The rows of a group lie close to one hidden flat surface of 12 dimensions, which may be shifted away from zero. Surfaces can cross.
(in the rows, 128 means zero)
Some rows, each with its group after it:
[ 89 162 138 115  78  99 139 100 106 180 182 153 132 144  78 139 121 146
 154]
A
[146 121 176  69 130 168 116 108 134 125  90 137  93 125 144 100 111 129
 167]
K
[114 106  81 103 122 122 175 147 100 154 106 181 153 154 115 150 117 125
 139]
A
[ 34 122 142 218 142 123 207 151 110 106 128 161 156  72 160 141 109 152
 113]
G
[126 100 143 111 137 113  77 115 134 141 149 106  65 147 129 121 134 167
 119]
K
[149 118 123 104 121 136 127 113 161  91 117 106 103 151 184 116 126 118
 106]
V
[174 183 134 162 140 162 169 147  57 105 144 115 165 121 180 160 111 159
 103]
A
[130 167 173  73 134 124 156 137 112 193 133 130 140 133 100 103 124 115
 175]
K
[155 140 119 130 120 125 142 139  95 139 121 149 132 130 105 126 113 129
 109]
K
[165 123  82 110  81 155 154 114 173 133 146 131  94 133 153  95 103  81
  96]
V
[115  34 129 124 164 138 142 170 123 147 140 112  80  79  58 102 128 124
 144]
K
[121 160 113 116 123 126 179 141 144 117 115 143 147 116 173 116 125 110
 126]
K
[128 138 129  86 133 171 150 125 166  81  99 139 161 129 196 140 145 123
 155]
V
[165 132 105 157 122 135 133 134  88 129 128 149 108 129 109 133  96 143
  85]
K
[ 77 141 148 173 142 119 148 116 119  88  92 142 149 121 178 141 111 133
 122]
G
[123 138  73 116 136 175 104  97 130  96  99 193 108 110 148 153  94 150
 174]
A
[151  70 123 109 114 156 128 156 135  95 138 106  80  69 134 109 154 144
 118]
V
[125 140 133  58 132 128 103 114 185 137 108 146 149 166 138 128 161 117
 166]
V
[145 116 147 131  88 113  99 106 103 185 141 137 105 173  88 121 110 135
  99]
V
[115  94 191 112 208 140 116 159 115 137 108  98 146  99  71 121 153 127
 194]
K
[167 126 107 126 161 102  69 122 176 104  91 118  95 113  27  74 121  58
 133]
V
[105  84 101 115 166 165 129 122 117 155 180  88 166 164 139 191 138 132
 196]
G
[184 123 165  92  80 201  71  67 169 168 109 169 115 174 130 110 101 110
 133]
V
[ 82 121 153 169 167 117  78 102 160 119 133 137  92 118 105 123 119 158
 126]
V
[110  93 114 161 102 122 129 158 102 128 112 129 136  67 127 128 148 124
 128]
G
[124 154 117 162 124 116 128 110 162 128 122 160 185 173  99 141 123  95
 101]
A
[136 177 165 115 195 134 126 138 121 138  97 160 120 107  92 101 100 135
 160]
K
[129 149  98 135  83 118 118 119 144 153 151 158 105 129 150 121 123 146
  90]
K
[149 121 130 112  89 168 106 157 120 172 143 156 158  80 136 143 185 163
 143]
K
[ 42 112  70 178  83 100 128  90 162  98 147 132 150 135 188 171 138 122
 126]
A
[113 158  92 153 103 125 158 136 126 147 175 108 142 126 213 149 137 141
 107]
A
[140 142 152  92 175 157 157 119 106 190 121 165 148 190  92 132  78 118
 163]
A
[117 128  76 154 119 163 143  86 130 145 166 137  87 172 214 150  64 148
 106]
A
[125 112 138  99 127 118 135 176 131 150  92 180 156  93  95 116 176 142
 130]
K
[134 117 144 115 132 114 123 148 105 135 126 104 126 115 124 126 150 136
 136]
G
[165  73 111 131 107 202 174 117  58 113 150 133  88 133 134 151  65 150
 121]
G
[137 122 137 134 136 126 143 132 114 140 129  94 140 145 123 125 119  93
 132]
G
[140 176  77 178  99 135 203 117  63 101 169 157 206 152  77 187  93 115
 119]
A
[123 132 148 142 120 106 109 135 143 128 116 119 149 145 170 132 158 138
  91]
K
[143 124  97 200 144 144 150 139 170 124 176  88  95  90 130  92  97  86
  83]
V
[184 153 137  75 119 137  92 139 142 150 148 126 109 140 128 120 162 162
 111]
V
[113 147 138 169 214  80 170 178 153 117 167  50 152 139 132 121 151 116
  93]
G
[120 142 142 180 186 145 107 112 124 112 155 100 141 142 136 156 113 145
 132]
A
[121 130 135  99 150  93 126 133 121 140 160  77 104 163 147 133 144 156
 123]
K
[132 188 120 144 134 188 152  86 121 101 137 193 106 127 168 144  56 171
 129]
V
[ 96  60 188 153 145 129 127 129 160 148 177  79  68 114  73  87 121 131
 112]
G
[155 110 121 135 172  99 113 174 154 126 114 115 117 145 157 115 159 149
  57]
V
[122 109 171 125 133 120 119 127 160 124 117 145  98 134 100  95 127 137
 100]
G
[144 160 131 141 111 121 183 179  66 161 110 162 160  96 153 126 131 146
 103]
G
[ 80  57 106 147 205  89 116 161 153 102  81 109 121 135 137 128 147 116
 127]
A
[132 174 126 147 142 111 106 113 148 135 154 127 110 140 124 122 116 143
 106]
A
[ 90 130 116 133 136  90  95 122 160 117 116 134 108 119 145 122 146 144
 120]
A
[102  96  95  72 116 134 141  93  85 103 127 143  97 140  78 155  92 134
 204]
G
[151 127 126 132 135 145 136 144 128 161  95 177 175 151 105 131 123 106
 114]
G
[ 88  83 185 174 121 132 184 148  81  97 115 114 122  65  92 111 109 118
 132]
G
[ 85 138 164 161 107 103  96 104 160  89 122 116 130 133 193 137 159 160
  91]
V

New rows. What belongs after each?
[125 156  96 125  38  96 150 130 139 143 152 120 115  66 112  91 139  81
 123]
A
[118 110 109 166 165 153 132 120 138 119 122 163 135 155 143 150  96 139
 104]
G
[124 154 112 103 130  78 122 142 149 138 135 130 130 155 135 128 158 144
 104]
V
[169 125 117 157 136 109  53 119 134 124 125 109 104 118  50 112 132 106
 109]
K
[152 196 133 146 138  92  86 103 151  55  88 122 127 149 158 119 126 124
  84]
V
[113 153 103  81 149 112 132  99 141  54  94 139 105 128 109 124 105 113
 180]
V
[171 131 137  82 100 119 103 130  97 150 149  68 146 149 103 139 164 113
 155]
K
[ 71 177 114 156 142  88 146 149 179 176 168 141 140 108 157 112 149 137
 114]
K
[ 66 124  72 177 112 107 119 105 107  98 146 163 164 139 135 199 137 171
 132]
K
[ 92  66 107 109 158  86 122 156 120 136 106 192  40 165 162 131 124 233
  57]
V
[123 140  90 124 121 153 198 133 100 149 140 171 170 153 136 159  98 127
 134]
G
[147 111 148 134 174 100  90 188 112  83  48 149 124 107 173 131 180 194
  67]
A
[177  83 108 153 161 178 107 144  76  89  76 158 141 121 128 161 114 144
 116]
G
[129  70 131 121 150 127 151 204  97 130 134 107 169  94 119 153 199 157
 126]
K
[100 205 208 132 183 114 164 116 101 129 122 105 197 173 141 147 114 130
 169]
A
[153 196 132 162 157 141 122 121 122 126 127 138 130 118 153 123  99 134
 111]
K
[136 117 125 100 136 137 106 116 149 112 105 155 104 131 117 118 124 135
 135]
V
[144  96 169 130 108 178 168 127 101 161 146 119 141 141 131 130 108 122
 126]
G
[123 153 116 132 146 108 100 111 126 168 210  92  26 114 132 106  97 183
 116]
A
[120 117 111 127 119 180 133 103 136 123  89 161 147 116 154 133 101  89
 176]
A
[144 110 123 123 106 129 115 115 128 112 125 129  75 149 167 122 111 157
  81]
K
[164 111 103 152  94 166 159 134 107 148 130 150 161 127 103 133 105  86
 114]
A
[113 150 131 168 131 132 128 114 140 142 125 146 172 107  65 121 114  75
 157]
V
[166 165 109 145  57 100  58 106 190 107 104 126 140 141 178 111 174 102
  54]
K
[105  97  95 139  82 107 169 122 129 133 100 167 171 150  70 129 114  61
 125]
A
[174 224 114 124 156 156 106 105 125  85 107 142 146 101 132 128 105 113
 169]
K
[124 121 119 133 164 117 122 131 155 138 139 119 111 141 118 117 123 123
 117]
V
[114 143 153 109 129 155 111 120 172 106 132 132 145 108 169 136 166 153
 153]
V
[176 114 212 142 149 226  40  82 192 142 102 129 144 151 151 113 126 110
 135]
V
[124 153 103 120 130  75  88 126 183 102 126 115 105 134 153 113 161 138
  94]
K
[ 98  88 164 158  93 130 147  86 146  92  85 106 146 171 162 123  98  62
 119]
K
[108 109 162 124 131 151  87 113 133 158 117 165 111 108  97 119 124 150
 159]
K
[136 133 108 152 172 148 147 122 165  27 127  73  95  83 161 112 107  97
 132]
V
[168 121 125 125 118 158 134 153 128 149 163 133 105 114 154 121 140 167
  86]
V
[194 149 120 133 113 104 114 128  90  80 131  89  66 142 152 115 111 156
  49]
V
[ 53 133 136 114  58 110 167 106  87 158 165  86 135 105 192 147 134 125
 192]
G
[172 139 143  83  73 214 222 131  72 190 140 186 205 183 154 165 101 123
 141]
G
[ 65 135 157 179  89 104 152 127 109 129 105 152 122  75 171 112 117 139
 112]
G
[149  70 127 126 126 152 152 157  77 125 141  89 146 116 105 149 142 123
 145]
K
[140 106 216 156  95 181  90 115 117 205 178 100 156 148 150 141 154 154
 117]
V
[126  70 126 104 103 162 118 125 132 113  99 165 103  97 114 126 131 135
 148]
K
[150 113 163  93 141 138 101 144 144 124 111 108 102 124 165 109 159 149
 116]
K
[165 172 140 190 206 179 103 147 178  96 124 155 132  98 180 120 126 170
  70]
V
[105 181 122 153 127  90 100  76 199  99 104 117 135 138 109  94 103  43
 142]
K
[137 147 111 138 117 169 168 149 138  86 165 123 119  58 170 124 138 152
 122]
V
[189  87  82  70 155 118 127 170 134 104 115 114  60 116  97  94 134 127
 105]
V
[159 132  51 112 156 145 128 143 109 116 143 152  83  68  54 116  97 120
 169]
A
[140 112  95 100 173 126 132 136 150 161 185  99  64 140 101 107 106 135
 131]
V
[140 117 167  59 129 136  98 162 102 159 114 147 149 121 120 144 195 186
 160]
K
[104 154 129 132 117  45  81  93 131 111 118 113 103 158  76 118 124 116
 118]
V
[116 100 128 114 112  96 141 145 161 183 113 114 191 184 128 125 164  64
 121]
V
[172 142  99 136  89 149 136 144 113 126 164 160  74  77 119 108 115 169
  78]
V
[200 249 101 134 160 149 108 134 126 128 142 148 110  93 168 113 109 161
 108]
K
[122 119 133 130  93 114 110 118  89 110 114 102  83  97 167 120 123 143
 131]
G
[130 174 170 162 122 131 120 102 114  88  95 155 184 144 113 149 127 128
 119]
A
[117 134 138 150 134 102 179 152  55  93 126  94 126 101 135 137 116 141
 125]
A
[136  97 145 169 120 138 120 130 147  73  79 116 146 109 151 116 136  89
  98]
V
[165 111 107 139  99 131 112 102 149 135 106 113 121 163 121 104 100  53
 103]
G
